The rows of each matrix lie in a flat space through zero, up to rounding. After each matrix: how many dimensions does the smallest such space have?

[[-58 -17 -52 -59  41 -32 -18 -35  24  79 -23 -59  81   1 -65 -14  -2 -14]
 [-17  -4 -10 -16   2  -1 -11  -7  11  15   2 -12  17  -1 -22  -9   3  -2]
 [-52 -10 -54 -16  21 -10  -1 -49   2  15 -10  -6  27   0 -41 -24   7  15]
 [-59 -16 -16 -61  11  -1 -35  -3  24  55   3 -59  50  12 -59  -9  14  -7]
 [ 41   2  21  11  40 -25  40  25 -41  17 -37 -21  -7  15  63  58 -16 -12]
 [-32  -1 -10  -1 -25  20 -19 -13  13 -17  14   8  -1   4 -27 -26  18   8]
 [-18 -11  -1 -35  40 -19   6  12 -16  50 -26 -58  29  22   4  36   1 -10]
 [-35  -7 -49  -3  25 -13  12 -47  -8   6 -14   5  15  -2 -23 -16   1  17]
 [ 24  11   2  24 -41  13 -16  -8  32 -35  32  54 -15 -33 -17 -43  -8   2]
 [ 79  15  15  55  17 -17  50   6 -35 -40  -7  58 -52 -23  70  24 -32  12]
 [-23   2 -10   3 -37  14 -26 -14  32  -7   5   5  24   0 -31 -35  14 -16]
 [-59 -12  -6 -59 -21   8 -58   5  54  58   5 -65  74  13 -73 -26  21 -35]
 [ 81  17  27  50  -7  -1  29  15 -15 -52  24  74 -64 -37  50   4 -31  19]
 [  1  -1   0  12  15   4  22  -2 -33 -23   0  13 -37   8  25  17   2  27]
 [-65 -22 -41 -59  63 -27   4 -23 -17  70 -31 -73  50  25 -32  23   7   6]
 [-14  -9 -24  -9  58 -26  36 -16 -43  24 -35 -26   4  17  23  37  -5  15]
 [ -2   3   7  14 -16  18   1   1  -8 -32  14  21 -31   2   7  -5   8  17]
 [-14  -2  15  -7 -12   8 -10  17   2  12 -16 -35  19  27   6  15  17 -24]]

5

[[ 36  14   4 -14 -10  14  -8 -13  -3 -10  -2 -19 -15   1 -12   8  -1   0]
 [ 14  33   8   6  38 -37 -15  48  15 -10 -27   9  41  26 -33  11 -21 -32]
 [  4   8 -19 -40 -19  -8 -10   8  12  -2  14  -3  -8  -2 -10 -13   7  15]
 [-14   6 -40 -68 -37  16   1  -1  11   9  19   3 -29  -8 -10 -10  37  44]
 [-10  38 -19 -37 -26  32  -2 -30   4  -3   2  30 -19  -3 -18  -8  40  19]
 [ 14 -37  -8  16  32  14 -39  19 -23   7 -20   4  22  11  10  40 -22  -5]
 [ -8 -15 -10   1  -2 -39 -16  45  16   4  11   1  11   4   0 -20 -23 -21]
 [-13  48   8  -1 -30  19  45   2  24  -3   8  26 -38   6 -31 -21  34 -31]
 [ -3  15  12  11   4 -23  16  24  18  -6  11   4   3  10 -12 -15  -8 -26]
 [-10 -10  -2   9  -3   7   4  -3  -6  15  -3 -11 -12  -5   9   1   6  13]
 [ -2 -27  14  19   2 -20  11   8  11  -3  53 -11  -9   5  19 -23 -22  -6]
 [-19   9  -3   3  30   4   1  26   4 -11 -11  53  34  19 -14  20   3 -25]
 [-15  41  -8 -29 -19  22  11 -38   3 -12  -9  34   0  -9 -14  -8  37  12]
 [  1  26  -2  -8  -3  11   4   6  10  -5   5  19  -9  12 -21  -2  13 -11]
 [-12 -33 -10 -10 -18  10   0 -31 -12   9  19 -14 -14 -21  32  -8   6  37]
 [  8  11 -13 -10  -8  40 -20 -21 -15   1 -23  20  -8  -2  -8  19  19   4]
 [ -1 -21   7  37  40 -22 -23  34  -8   6 -22   3  37  13   6  19 -32 -22]
 [  0 -32  15  44  19  -5 -21 -31 -26  13  -6 -25  12 -11  37   4 -22  21]]

9

[[ -1   9  30  27  11  36  -2   9   7   6 -12  30 -11 -13 -16  -4  -8   7]
 [  9   3  -9 -15  26 -23 -33 -11 -17  28   3   0   9   7  27  45  -8   7]
 [ 30  -9 -52  -7  31 -41 -10  -7  18  -8 -12   1  -1  29  14 -34 -32  -6]
 [ 27 -15  -7 -59 -42 -45 -18  10 -25  35 -15  -1  15  30  23   7  34 -15]
 [ 11  26  31 -42  -7  -1  -1  13 -28 -14 -15  15  16  28  24  17   1 -26]
 [ 36 -23 -41 -45  -1 -29  -3  -9 -29 -44   6  11  10  45   8 -43  -2 -14]
 [ -2 -33 -10 -18  -1  -3  -1  -3 -35 -50  25   6  12  45 -14  -2 -20  36]
 [  9 -11  -7  10  13  -9  -3 -19   6 -57  22  -9  -2 -13  17   3   5   0]
 [  7 -17  18 -25 -28 -29 -35   6 -33   6 -18  14  -4  34 -10  33  24   9]
 [  6  28  -8  35 -14 -44 -50 -57   6  19   5  -4 -29 -34  44  58  13 -23]
 [-12   3 -12 -15 -15   6  25  22 -18   5 -20  -1 -12  18 -22  15  61 -22]
 [ 30   0   1  -1  15  11   6  -9  14  -4  -1   4  -3  -1  45  25 -11  -3]
 [-11   9  -1  15  16  10  12  -2  -4 -29 -12  -3 -12  26   3  21   1   1]
 [-13   7  29  30  28  45  45 -13  34 -34  18  -1  26 -77 -34 -73  22  19]
 [-16  27  14  23  24   8 -14  17 -10  44 -22  45   3 -34   7 -10   2  -4]
 [ -4  45 -34   7  17 -43  -2   3  33  58  15  25  21 -73 -10 -15  -9 -14]
 [ -8  -8 -32  34   1  -2 -20   5  24  13  61 -11   1  22   2  -9 -40  33]
 [  7   7  -6 -15 -26 -14  36   0   9 -23 -22  -3   1  19  -4 -14  33 -12]]

15

[[-37 -14  -2  -7   4   2  16   0 -16  -2  -9  15  -3 -14 -10  23  16  25]
 [-14   5  -4  15 -12 -16  -6  -9   6  12  -1   6  -1  -1  11   5   0   1]
 [ -2  -4   2  -1 -24  -4  -9   0  -4   9  -2  -5  12  -8  -4   4  -3   0]
 [ -7  15  -1   3   0  -7  -4  -4  10   2  -7 -10   4 -14  -2  -6   3   2]
 [  4 -12 -24   0   7 -12  -9  12   2 -16  -1 -16 -10  15   0  20 -10   0]
 [  2 -16  -4  -7 -12  -2  -4  -3  -8   1 -14 -24  -3 -11 -15   5   3   4]
 [ 16  -6  -9  -4  -9  -4 -13  14   0  -5   4 -12   6  11  -1   5 -13  -8]
 [  0  -9   0  -4  12  -3  14  -9 -13 -19   4  -8  -6   1  -2   0  -6   1]
 [-16   6  -4  10   2  -8   0 -13   5  -1  -3  -1  -2 -10   4   7   3   7]
 [ -2  12   9   2 -16   1  -5 -19  -1  -3  -1 -18  20 -28  -7  -6  -5   1]
 [ -9  -1  -2  -7  -1 -14   4   4  -3  -1 -10 -14  -1  -9  -7  -4   4   5]
 [ 15   6  -5 -10 -16 -24 -12  -8  -1 -18 -14 -69  14 -28 -19 -15 -16  -6]
 [ -3  -1  12   4 -10  -3   6  -6  -2  20  -1  14  -4   2   6 -12   6  -3]
 [-14  -1  -8 -14  15 -11  11   1 -10 -28  -9 -28   2 -19 -16   6  -1  13]
 [-10  11  -4  -2   0 -15  -1  -2   4  -7  -7 -19   6 -16  -5  -3  -1   4]
 [ 23   5   4  -6  20   5   5   0   7  -6  -4 -15 -12   6  -3 -23   1 -10]
 [ 16   0  -3   3 -10   3 -13  -6   3  -5   4 -16   6  -1  -1   1 -12  -9]
 [ 25   1   0   2   0   4  -8   1   7   1   5  -6  -3  13   4 -10  -9 -14]]

8

[[  2 -26 -34  -9  80  24  66  42 -40  70 -21  65  44 -43 -21 -42  27 -23]
 [-26 -18 -22  13  28  24  -6   5 -10  11  18   6  14 -18 -12 -17   6   8]
 [-34 -22 -36  -2  33  15  14  -1 -11  25   2  21  22 -20 -20 -34  21   7]
 [ -9  13  -2 -29 -45 -41   3 -37  23 -18 -25  -9 -12  26  -1  -3  12  10]
 [ 80  28  33 -45  -2 -44  81  29 -13  35 -70  47   3   9  15  10   9 -47]
 [ 24  24  15 -41 -44 -53  29 -22  17  -6 -46   6 -12  29   7   5  11  -8]
 [ 66  -6  14   3  81  29  71  79 -50  68 -22  63  31 -41   5  -2  -1 -52]
 [ 42   5  -1 -37  29 -22  79  28 -22  51 -55  58  21 -11  -3 -17  22 -35]
 [-40 -10 -11  23 -13  17 -50 -22  13 -29  37 -34  -8   3  -4   1  -8  27]
 [ 70  11  25 -18  35  -6  68  51 -29  46 -41  49  14 -14  11   7   1 -46]
 [-21  18   2 -25 -70 -46 -22 -55  37 -41 -14 -31 -24  39   2   5   6  23]
 [ 65   6  21  -9  47   6  63  58 -34  49 -31  49  18 -21   9   5  -1 -45]
 [ 44  14  22 -12   3 -12  31  21  -8  14 -24  18  -1   2  11  13  -4 -24]
 [-43 -18 -20  26   9  29 -41 -11   3 -14  39 -21   2  -9  -9  -8  -4  24]
 [-21 -12 -20  -1  15   7   5  -3  -4  11   2   9  11  -9 -11 -18  11   6]
 [-42 -17 -34  -3  10   5  -2 -17   1   7   5   5  13  -8 -18 -28  18  17]
 [ 27   6  21  12   9  11  -1  22  -8   1   6  -1  -4  -4  11  18 -15 -13]
 [-23   8   7  10 -47  -8 -52 -35  27 -46  23 -45 -24  24   6  17 -13  25]]

3

[[ -3   5 -18 -33 -17   6  39  22   8  -9   7  -3  -9   7  16   7 -19  46]
 [  5 -26   3 -16  22 -18  18  -4 -11  14  -4  -1  -2 -17  12   8  10   9]
 [-18   3   6 -38  11   6  -3 -14   1 -36  22 -25   4  29   9   1 -44  69]
 [-33 -16 -38  66  20 -34 -20  22  -8  23 -47   6   2 -43  -4  33  29 -34]
 [-17  22  11  20 -12   0 -26  10   2 -19  -8   5  18  19 -16  -7 -26  -2]
 [  6 -18   6 -34   0  -8   7 -11  -4  32  14 -21   2 -34 -12  13   4  10]
 [ 39  18  -3 -20 -26   7   7  13 -24 -26 -21   5 -10  17  20 -24 -17  -3]
 [ 22  -4 -14  22  10 -11  13  17 -22 -17 -39  26 -13   9  33 -12  14 -23]
 [  8 -11   1  -8   2  -4 -24 -22 -10  26   5 -25   1 -33 -18   9  13 -17]
 [ -9  14 -36  23 -19  32 -26 -17  26  16  23 -25 -17 -16 -21  14  29 -20]
 [  7  -4  22 -47  -8  14 -21 -39   5  23  43 -41   7 -19 -31   3  -8  15]
 [ -3  -1 -25   6   5 -21   5  26 -25 -25 -41   3  -5   2  27   6 -18  19]
 [ -9  -2   4   2  18   2 -10 -13   1 -17   7  -5   1  17   5  -2  -7  15]
 [  7 -17  29 -43  19 -34  17   9 -33 -16 -19   2  17   6  18  -6 -41  41]
 [ 16  12   9  -4 -16 -12  20  33 -18 -21 -31  27   5  18  18 -17 -23   0]
 [  7   8   1  33  -7  13 -24 -12   9  14   3   6  -2  -6 -17  -6  28 -50]
 [-19  10 -44  29 -26   4 -17  14  13  29  -8 -18  -7 -41 -23  28  18 -20]
 [ 46   9  69 -34  -2  10  -3 -23 -17 -20  15  19  15  41   0 -50 -20 -17]]

7

[[  6 -19 -10   7   8   5  -7  -7  38  -3 -23   1  -2   2  -4   9  13  -8]
 [-19  18   2 -22  12  -8   6 -17   7 -20 -30 -14   9  -4 -11   9 -10  11]
 [-10   2   4  11   3  -7   4   6  -1 -17 -15 -16  12  -5 -11  -2  -4   4]
 [  7 -22  11  43   1   8  11  10   5  -6  16  14   7 -25  30  28  24  -3]
 [  8  12   3   1  13   4 -11  -8  15  21  -2   2   8   0 -14   1  16  13]
 [  5  -8  -7   8   4   1  10 -19  -1  23  15  -5   2   4   3  12 -17  -1]
 [ -7   6   4  11 -11  10  11  11 -23 -18   9 -21  -4  15 -12 -26 -12 -14]
 [ -7 -17   6  10  -8 -19  11  19   4  -7   3 -12  -8   0   1 -30  -1   8]
 [ 38   7  -1   5  15  -1 -23   4 -64  -5  38   0   6  27   9 -12   7 -43]
 [ -3 -20 -17  -6  21  23 -18  -7  -5  30  13  -4  -3  -2   4 -16  -8 -12]
 [-23 -30 -15  16  -2  15   9   3  38  13  15 -49   4  -5 -23  19 -12  24]
 [  1 -14 -16  14   2  -5 -21 -12   0  -4 -49 -37  15 -28 -29 -28 -11 -17]
 [ -2   9  12   7   8   2  -4  -8   6  -3   4  15  41 -53  20  -6   5  -1]
 [  2  -4  -5 -25   0   4  15   0  27  -2  -5 -28 -53  -6 -15   5  -5   2]
 [ -4 -11 -11  30 -14   3 -12   1   9   4 -23 -29  20 -15  11 -22 -10   3]
 [  9   9  -2  28   1  12 -26 -30 -12 -16  19 -28  -6   5 -22 -19   1 -28]
 [ 13 -10  -4  24  16 -17 -12  -1   7  -8 -12 -11   5  -5 -10   1  -8 -15]
 [ -8  11   4  -3  13  -1 -14   8 -43 -12  24 -17  -1   2   3 -28 -15  -9]]

16

[[ 38 -22  16  14 -14  23 -12  -9 -30  31 -43  21   2  -6  -2  -5 -12  17]
 [-22  48  -7   4  22   4  36  -7 -14  16 -24  -1 -19   1  33  -2  -1 -36]
 [ 16  -7   7   3  13  26 -11 -15  -3   1   0 -18   7 -20  11  -5  24   3]
 [ 14   4   3   8   1  14   8  -2   9 -12   4  33   6  -2 -21 -11 -19   2]
 [-14  22  13   1   8   0   3 -34 -14  19  -8   2  -3 -15  14  10 -12 -16]
 [ 23   4  26  14   0  24 -21  10   2 -17 -15  -7 -19  -4  -3 -28 -22 -17]
 [-12  36 -11   8   3 -21  23 -12  13   3   2  12  20  -7  -8  18   0   2]
 [ -9  -7 -15  -2 -34  10 -12   6 -14 -14 -19 -11   3  10  15   1   3   7]
 [-30 -14  -3   9 -14   2  13 -14   2  -5  -5 -16  45   3   9  27   2   4]
 [ 31  16   1 -12  19 -17   3 -14  -5  13 -32  -8 -14 -21   3   2  20  -6]
 [-43 -24   0   4  -8 -15   2 -19  -5 -32  56   8   0  25  -4   5  26   4]
 [ 21  -1 -18  33   2  -7  12 -11 -16  -8   8 -11   4  10   0  -8  11   7]
 [  2 -19   7   6  -3 -19  20   3  45 -14   0   4  20  -7  -3   2   4  19]
 [ -6   1 -20  -2 -15  -4  -7  10   3 -21  25  10  -7  18 -20 -11 -46  -2]
 [ -2  33  11 -21  14  -3  -8  15   9   3  -4   0  -3 -20 -24 -15   3 -13]
 [ -5  -2  -5 -11  10 -28  18   1  27   2   5  -8   2 -11 -15 -21 -19   8]
 [-12  -1  24 -19 -12 -22   0   3   2  20  26  11   4 -46   3 -19   0 -12]
 [ 17 -36   3   2 -16 -17   2   7   4  -6   4   7  19  -2 -13   8 -12   6]]

15

[[ -6   1  22  20  15   6   5  12   4 -10 -27  28 -30  26 -12  20  21   8]
 [  1  -4 -26 -33 -12 -18 -17   2   9  18  24 -25  28 -12  11 -18 -33  -9]
 [ 22 -26  63  18  -6  27  16   5  18 -12 -56  48 -60  11 -23  70  48  73]
 [ 20 -33  18 -61  -5 -12 -18  10  51  48   4  14  15  -2  -4  20 -41  50]
 [ 15 -12  -6  -5 -37   3  -2  -6  -8 -13  -6 -21 -10 -25   4  20  13  22]
 [  6 -18  27 -12   3  -3  -8  21  29   9 -30  30 -30  24 -13  37   5  36]
 [  5 -17  16 -18  -2  -8 -13  20  27  11 -22  19 -21  19  -9  30  -3  30]
 [ 12   2   5  10  -6  21  20 -29 -17  -3  16  -9  18 -33   4 -11   8   5]
 [  4   9  18  51  -8  29  27 -17 -33 -40 -23   6 -32 -10  -6  17  54   6]
 [-10  18 -12  48 -13   9  11  -3 -40 -46 -17 -14 -29   0   2   3  44 -24]
 [-27  24 -56   4  -6 -30 -22  16 -23 -17  16 -39  10  14  15 -34 -13 -64]
 [ 28 -25  48  14 -21  30  19  -9   6 -14 -39  26 -43 -14 -15  58  44  68]
 [-30  28 -60  15 -10 -30 -21  18 -32 -29  10 -43   1  16  15 -32  -2 -70]
 [ 26 -12  11  -2 -25  24  19 -33 -10   0  14 -14  16 -50   4   4   9  31]
 [-12  11 -23  -4   4 -13  -9   4  -6   2  15 -15  15   4   7 -23 -15 -29]
 [ 20 -18  70  20  20  37  30 -11  17   3 -34  58 -32   4 -23  43  35  61]
 [ 21 -33  48 -41  13   5  -3   8  54  44 -13  44  -2   9 -15  35 -22  65]
 [  8  -9  73  50  22  36  30   5   6 -24 -64  68 -70  31 -29  61  65  52]]

4

[[-45  -5  19 -35 -16 -27   1  19 -24  24 -10  -8   9  -5  12 -11 -22 -12]
 [ -5 -38  83   7  34 -19  -4   3   0  -4  -4  20  -7  -7  44  13 -15 -15]
 [ 19  83 -47   8   7 -52  -5  26   0  23   2  20 -18  -8 -13 -13  10   3]
 [-35   7   8 -34   7 -32 -43 -29  -1  23 -33 -15  -6  31  -2  -2  11 -17]
 [-16  34   7   7 -13  -9 -16  -6  -8  11  26   5  -8   4  37  26 -15  48]
 [-27 -19 -52 -32  -9  16  31 -10 -11 -44  18 -22  -4  32 -21 -14  14  37]
 [  1  -4  -5 -43 -16  31 -16 -31  12  17  11  26  11  19 -16  20  25  -9]
 [ 19   3  26 -29  -6 -10 -31 -36  27  32  -4  -3  -8   1  -1 -20  31  31]
 [-24   0   0  -1  -8 -11  12  27 -36  10 -19 -56  -5 -22  14 -27 -40 -14]
 [ 24  -4  23  23  11 -44  17  32  10  28 -29  24  21 -32 -31 -29   7 -78]
 [-10  -4   2 -33  26  18  11  -4 -19 -29  22  -1 -22  17  18  14  -5   7]
 [ -8  20  20 -15   5 -22  26  -3 -56  24  -1 -82  18 -34  35 -26 -43 -32]
 [  9  -7 -18  -6  -8  -4  11  -8  -5  21 -22  18  -7   3  66  14 -15   4]
 [ -5  -7  -8  31   4  32  19   1 -22 -32  17 -34   3   0  -4  14 -22 -12]
 [ 12  44 -13  -2  37 -21 -16  -1  14 -31  18  35  66  -4 -74  14  35 -28]
 [-11  13 -13  -2  26 -14  20 -20 -27 -29  14 -26  14  14  14  10  -7 -10]
 [-22 -15  10  11 -15  14  25  31 -40   7  -5 -43 -15 -22  35  -7 -53 -17]
 [-12 -15   3 -17  48  37  -9  31 -14 -78   7 -32   4 -12 -28 -10 -17  36]]

12

[[-20 -17 -17  -2  -1  -1  -8  10  -1  18   0  -1  26   6  12  -6 -13  -6]
 [-17 -14 -15  -3   0  -3  -6   9  -3  16  -1  -1  21   7  11  -5 -12  -4]
 [-17 -15 -19  -1  -3  -3 -16  10  -5  11  -1  -3  32  10  15   3  -9   4]
 [ -2  -3  -1   8  -4   9  -1  -3   9  -5   5   1   6 -10  -3  -3   5  -4]
 [ -1   0  -3  -4   0  -5  -6   3  -7   1  -3  -2   6   8   5   6  -2   7]
 [ -1  -3  -3   9  -5   7  -7  -2   5  -8   4   0  12  -7  -1   3   7   2]
 [ -8  -6 -16  -1  -6  -7 -28   7 -14  -5  -3  -5  35  16  15  20   1  21]
 [ 10   9  10  -3   3  -2   7  -4  -2  -4  -2   1 -18   0  -6   1   3   1]
 [ -1  -3  -5   9  -7   5 -14  -2   2 -12   3  -1  18  -3   2   9   9   9]
 [ 18  16  11  -5   1  -8  -5  -4 -12 -17  -5  -2 -15   8  -3  18  10  19]
 [  0  -1  -1   5  -3   4  -3  -2   3  -5   2   0   5  -4  -1   1   4   1]
 [ -1  -1  -3   1  -2   0  -5   1  -1  -2   0  -1   6   1   2   3   1   3]
 [ 26  21  32   6   6  12  35 -18  18 -15   5   6 -58 -25 -29 -15  14 -17]
 [  6   7  10 -10   8  -7  16   0  -3   8  -4   1 -25   3  -4  -7  -6  -6]
 [ 12  11  15  -3   5  -1  15  -6   2  -3  -1   2 -29  -4 -10  -5   3  -5]
 [ -6  -5   3  -3   6   3  20   1   9  18   1   3 -15  -7  -5 -21 -11 -22]
 [-13 -12  -9   5  -2   7   1   3   9  10   4   1  14  -6   3 -11  -6 -12]
 [ -6  -4   4  -4   7   2  21   1   9  19   1   3 -17  -6  -5 -22 -12 -22]]

3
